The rows come from 5 hidden closed curves, with some noise, and rows from the same curve form a group. Each curve winds through 6 dimensions. The rows are also pushed far along 4 directions, which tell nothing about the answers.
Some rows, each with its group after it:
[ -9   7   3   1   5  -2  -5  -8   1  -4  14 -10   5 -14  -6]	j715
[  2  -1  -5  -1 -10  -1  11  11   2   6 -20  -3   0  21   3]	j865
[  4  15   5   0 -18   2   6  -9  -2 -15   3   3  15  -4  -1]	j578
[13 -5  9 -2 20  6 -8  4 -3  0 10 -1 -7 -6 -9]	j375
[  4  12   1  25  14  22  -3   8  26   5  11   7  12   4 -12]	j375
[  7   8  -2   2   4   2 -16  -3   2   3  -1   1  -3   1  -1]	j375
[  5   1  -1  -5  -6  -5 -13  -7  -1   1  -9  -1  -3   4  -5]	j715
[ -2  10   2   1  14 -10  -3  -4 -15   2  10  -4  -1  -2   3]	j865
[  0   6  -2 -11   2  -2  13  -4  -1   5  -7  -1   7   8  -2]	j578
[ -6   0 -13  -5   0 -16  -2  -3  -7   6  -2  -4  -4  -3   0]	j224
[ -3   7   5  14   1  -1 -12   4  -1   9   0  -2  -4   5  -3]	j224
[-1 14  6  1 -5 -5 10 -5 -4  0  0  4  9  6  6]	j375
[ -9 -14 -20  11   9   1 -15   4   5   8  -3   8 -16  -4   6]	j578
[ -6 -20  -4   8  18   3 -13   7  -5   9   9   5 -18 -13   6]	j865
[ -3   0   7  10  13   3 -12   1   7   9   9  -2  -2  -6 -10]	j715
[ -4  10   5  10   1  -5 -10  -5   8  -1  -3  -2  -1   9  -1]	j224
[  1  -2  17 -16  -7 -11 -26  -7   0   5  -6 -21  -1   4  13]	j578
[  3  14   8  -2  20   3  -9  -8   9   6   5  -8   5   5 -10]	j578
[  1  -3   1 -10 -14   7   1  -7  -2  -6  -8   3   9   0  -1]	j865
[  6   5  -5   3 -13  -3  14  -2  -5 -11  -8  15   2  10   1]	j715
[-13 -15 -18 -16  -2 -32  -1  -9 -40  -6   9  -2 -18 -25  19]	j375
[ 7 -3 -2 -9  0  7 10  1  0 -8  2  1  5 -4  1]	j375
[  2   7 -15   0  -3  -1  14  -6 -27 -18  10  16   4 -16   3]	j224
[  3 -12 -13 -19  20 -25 -22   4 -13  25  -9 -17 -25   3  18]	j865
[ 10   6   3   5  39  15   5  -1   2 -11  27   3   1 -17 -25]	j578
[-11 -22 -15  21   3   3  -8  20   1   5  -8   3 -22   2  -3]	j224
[ -1 -11 -19   7   1   8 -10   6  12   1 -10   5  -6   2  -5]	j224
[ -4  21  24 -18 -11  -6 -12 -20   1  -1  -2 -24  23  10  11]	j865
[-11  -7 -10 -13  -2 -30 -10  -7 -22  17  -4  -1 -20  -7  28]	j375
[-10 -11 -22  12  -9   7  -5   7   1  -1  -8   7  -3  -2  -3]	j715
[  6  -3 -14   8  -1  17  20  10  16 -11   5  11   7  -7  -3]	j865
[  2   8  -1  12 -10  11  10   2   2  -8  -6  10  15  11 -15]	j375
[ -2   4  -1  -3  -6  -2  -2  -7   9 -12  -5  -8   6   4  -3]	j224
[ -7  -2  12 -16 -16  -8  -4  -3  13  13 -18 -19   7  19  10]	j715
[ -3   2  -5  -3   2 -12 -18  -5  15  20 -15  -7  -3  15   4]	j224
[  1   9  -2  10   6   2  20  -1  -7  -8  16  17   5 -10  -1]	j375
[  5  24  22 -15 -12  -4   9 -16  -8 -21   8 -15  22   0   6]	j375
[-2 -3  4 19  7  7 -2 14  2  8  4  4 -5  3 -4]	j578
[ 2  2 -8  0 -7  6 -7  0 12  4 -8 -1  8  7 -3]	j375
[ -1   4 -14   9 -11   6   3   0  -7  -4  -6  14   4   1   2]	j224
[  1  -3  18  -6  31   0 -10  -9 -16  -3  31  -5   0 -24  -4]	j865
[  5   1   0 -10   6  -3  -5   1   8   3   3 -12   1  -2  10]	j865
[ -6 -17 -18 -24 -17 -18  -3  -2 -25  -3 -19  -9 -12   0  17]	j578
[ -4 -12 -16  -2 -33  13  26   8   9  -7 -24  11  17  16   3]	j715
[ -5  -1  19 -13   6  -8 -21  -1  19  27  -7 -28   5  16   8]	j715
[  6   5  -3  11  21  22  19   1  22  -8  24  15  16 -15 -17]	j578
[-11 -12  -1 -16 -19 -26  -8  -7 -19  10 -10  -8  -7  -1  11]	j375
[ -5  20   2 -30 -37 -26   9 -23 -11  -6 -22 -17  20  15   9]	j224
[ -7   0  -4   2   0 -13  10  -5 -23 -17   9   6 -10 -14   2]	j715
[ -4  10  -3   0 -21  -5  19  -5  -5  -2  -8  12   9   6  11]	j375
[ -8   7   7 -11 -22  -6  -1 -10   0  -8 -12 -13  10  11  15]	j578
[-12  -4  -3  16 -27  11   9  10   5  -5 -17   6   9  16   2]	j715
[  0  -6 -11  -6   1   5  10  -4  -6  -3   2  12   5  -9  -3]	j865
[ -8 -21 -15  22 -18  18  -2  18  26   7 -24  12 -12  12 -10]	j715
[-11  -5  -1  -7  -2 -26   1  -2 -28   7  -6  -3 -13   5  20]	j715
[ -6   3 -18   5   4  -2   9  -4  -4   0   1  13  -1  -4   2]	j578
[ 10   2  13  -8   8  16   1   4  22   4   1 -11  15   6 -13]	j578
[  5   1  11  -6  33  -2  -5   0 -21  -4  32 -11  -1 -22   5]	j224
[ -9 -14 -15   2  19  -7 -13   4  -6  12  -1  -2 -16   1  21]	j224
[  4  -4 -20  -1  -9  -6  13  -4 -19 -11  -5  21  -3  -4  -2]	j715
[  5  -4  14   2  19   9  -2   1 -13  -6  16   1   0  -9 -16]	j865
[  8  35  25  -9  -1  -1  11 -19  -4 -17  16 -10  31   0  -7]	j865
[ -7  -3 -16  -6  17 -24 -13  -7 -21  13   7  -1 -16 -11  16]	j578
[ -4  10  10   4  -8  -6  -1  -6   0 -13  -2  -7   3   7  -3]	j224
[  7  17  -1  18   9  23   8   0  25  -9  20  12  21 -10 -15]	j865

New rows. What belongs after each?
[  3   6   1 -21  -3  -6   5 -15  -9  -2   1  -2  13  -4   3]	j865
[  2   5  -5  19  -4  22  11   5  31 -15   3   7  17   2 -21]	j224
[ -4 -13 -22   4  -5   1  16   3 -26 -16   4  18  -2 -16  -4]	j715
[ 6 -2 -1  0  6  6  0  9  6  6 10 -6  9 -7 -5]	j578
[ -9   2   3   9  -2   4   2   0  -7 -13  10  -3   5  -9  -4]	j715
[ -5   5  13  16  24  11 -14   2   9  -4  29 -10   5 -20 -17]	j715
[  0  18   1  -3 -11   9  12  -9  12  -4 -14   2  16  17  -9]	j578
[ -2   3  11 -10   2 -11  -4  -6   3  13   6  -9   8   0   4]	j375
[  4   5   9  -8  21   4 -12 -11  14  -1  11  -9   4  -4  -5]	j578
[  6   2  -6 -13  25 -15   1  -2 -31  -2  17  -8  -8 -17  -3]	j578
[ 2  1  8  5  4 -1  9 -1 -3  0 13  8  5 -7 -9]	j375
[ -7  -2  -5  -4 -25   4  29   3 -14 -15 -10   7  11   6  13]	j224
[-4  4 -6  1  1  2  0 -2  4  0 -2  0  7  6 14]	j224
[ 14   5   9 -25  13 -14   0 -14  -6  -9  13 -11   3  -9  -2]	j715
[ -4   1 -12  -9  -2 -13   7 -10 -11 -17   3  -3   1  -9  -1]	j224
[-10 -15 -15  14 -27  13  -6  13  11  13 -31   9   2  22  -1]	j715
[  1 -18 -15   5  -3   8  -3   9  -4  -7  -6   8  -8  -5  -9]	j715
[  1  -2 -19  -8  31 -16 -10 -11 -30  -7  20   5 -15 -23  16]	j224
[  0  -7   3  -7  -5  -3 -14  -3   5   0   1  -7   1  -6  10]	j578
[ -2  -9 -25  15   5   4   6  10 -11  -6  -1  15 -11  -6  -4]	j865
[ -6  -4 -19   8  -5  -2   0  -2  -2 -10  -1  10  -9 -11  -7]	j715
[ -6 -10  -1  21  26  -1 -12  10  -2   4  17   4 -22 -12  -5]	j715
[  5  -7  -2   5  14  10  -8   3  -5  -7  13   1   1 -13 -14]	j715
[  5   0  19  -2  -2   6 -24  -2  22   7   2 -15   8   2   3]	j578
[ -6   1 -16   5 -37   6   8   6   5  -1 -27   3  10  17   4]	j578
[ -6 -20  -4   1   4   4  -6  12   0   6  -3  -6  -6   0   1]	j715
[  2  -8 -15   0  -2  -9  -8   0 -10   7 -12  10 -11   4   2]	j715
[ -1  -2 -13  11   0   4  -9   9   4   6 -10   2  -7   9  -2]	j865
[ -9   2  -5  -6 -11  -2  -9  -5   3   4  -7 -10  12   3   3]	j715
[ -1  -4   5   2  32  -9 -12  -3 -16   0  28  -4 -12 -27 -10]	j715
[-13 -11  -5   4 -17   2  -1   4  -2   1 -12   0  -3   1  -2]	j715
[ -6 -21 -14  16   1  13  10  14  10  -5   0  14 -12  -8 -11]	j715
[  1 -11   1 -10   3   0 -13  -3 -10   1  -1  -3  -7  -5   2]	j865
[  2   6  -1   9   4   2 -19  -1   2   8  -4   1  -3   5   1]	j224
[ -2  -6  -4   9  10   4 -14   3  15  -7   0  -5  -7   2  -5]	j224
[-17  -3  -6  10 -18   3  -2   3   2  -2  -9  -3   2   3   1]	j715
[ -2   1   1  -3  -4 -15   3  -1 -27  -4   3   0  -7  -5   8]	j578
[ 10   1   1  32   3  25   3  16  30   0   0  20   4  13 -17]	j715
[  1   3  15   1  -5   5   5  -2  -5 -16   4  -3   3   0  -3]	j578
[ -1  -5  -8 -13   1  -5   1  -3 -12  -3 -11  -5  -7   4  -1]	j578
[-12 -12  -2  -6  -7 -15  -5   5 -10  15 -19  -8 -12  17  23]	j224
[ -4  -5  -7 -19  12 -18  -7 -11 -11   5   7  -6  -5 -11  16]	j578
[ -1  -1  12 -14   8  -7   3  -5   0  -1   9 -14   4  -6   0]	j715
[  3   5  -9 -11  11  -4   4 -13 -19 -23  23   1   4 -28   2]	j865
[ -9 -15  -3  -6   6  -9  -2   5   1  13  -3  -8  -9   1   8]	j715
[ -1   7  -3   4 -22   8  -2   3  11  -1 -13  -4  14  11   0]	j578
[  5  -7   1 -35   3 -31 -15 -14 -22   3  -8 -18 -13   1  15]	j715
[  0  13  -6  31   0  22   6   2  30  -8   2  20  13   7 -14]	j224
[-1  0 -5  9 -1 -1  8  0 -1  2  0 14 -2  0 -4]	j715
[ -5  -5  -2  -7  14  -5   8  -1  -3   3  15  -5   4 -12   2]	j715
[  4  -8  -7  15 -15  31  14  17  32   0 -14  14  10  14  -7]	j375
[  5  16   4  -1 -28   0 -13   2  28  17 -34 -11   9  33  10]	j865
[ -3  -9   2 -15 -12  -7 -23   2   7  14 -16 -23   0  10  17]	j578
[  4   4  20  -9  29 -17 -10  -6 -15  10  22 -13   0  -9  -4]	j375
[  8   3  -7 -13  -4  -1  -5  -6   0  -1  -5   0  -4  -4  11]	j375
[ -6   5  -1  -8   4 -10 -13  -6  -3  10  -4 -11   1   8  21]	j224
[ -1  -1 -10   4   1  -6  -5  -4 -14  -7   9   6  -6 -15   5]	j578
[-13 -22 -16   0   4  -6   6   9  -4  11  -3   2 -12  -3   8]	j715
[ -1 -15 -19   1 -14  11  18  15   4   1 -11   8   4   3  -2]	j578
[-7 -4  1 17  4 -1  6  8 -2  3  3  8 -7  2  2]	j715
[ -3  -4   3 -33 -15 -20 -12 -18 -25   2 -16 -13  -2   4  16]	j865
[  3   9  16 -11   4  -6 -13  -9  -8   4   5 -14  13   1  -1]	j715
[  8   3 -10 -19  -2 -13   8  -3  -7   0  -7  -6   0   2  10]	j865
[  0  17  14  -9  14 -24 -20 -19 -11  -2   9 -16  -3   0   6]	j224
[ -9  -8   0   9 -26   1   1   5   1   1 -13   4   4   8  -5]	j375
[ -7  -9   6   7   4  10  -6   6   4  -1   6  -6   0  -7 -11]	j715
[ -2  -4   1   7 -18   7   1   5  -3 -13 -13   1  -1   7  -5]	j224
[  9  -1   5   5  16   0  -1   7 -10  -8  12   0 -11  -8  -6]	j865
[ -2  -1   7  29  -8  19  -9  20  26  17 -11   4   2  19  -7]	j578
[ -5   4  -1  -4 -19   2   8  -3 -12 -14 -11  -3   8   8   2]	j865
[ 10  -6 -13  13  18  20  -7   9  17   2  12  13  -8 -14  -6]	j375
[-3 -6  5  0  1  6  6  4 14  2  1 -4  4  1 -5]	j715
[ -6 -15  -8   9  24   5   6   7 -16   6  14  14  -9 -12  -8]	j865
[ -3   3  -1   7 -12   2  20   0  -9 -28   4   5   5  -6 -10]	j224
[ -6  -3 -15  19  -8  22   3   8  17  -5   0  10  12  -3 -13]	j715
[ 2  8 -3 16  7  1  5  8  0  4  0  5 -3  7 -3]	j865
[  3  -6   0 -15  -1  -3   5  -1  -4  -3  -1  -7   9   1   4]	j715
[-20  -4 -11   5 -31  -2   8   0  -8  -8 -16   1   3   4   6]	j715
[  3  -8 -16   8  20   1   1  12 -14   3  12   5 -11 -13  -9]	j578
[ 0  4 -3 -9 11 -1 10 -6  3  2  6  1  7 -4  0]	j578
[  6  -7  11   6  29  -1 -45   4  16  23   5 -15 -19  -2 -12]	j715
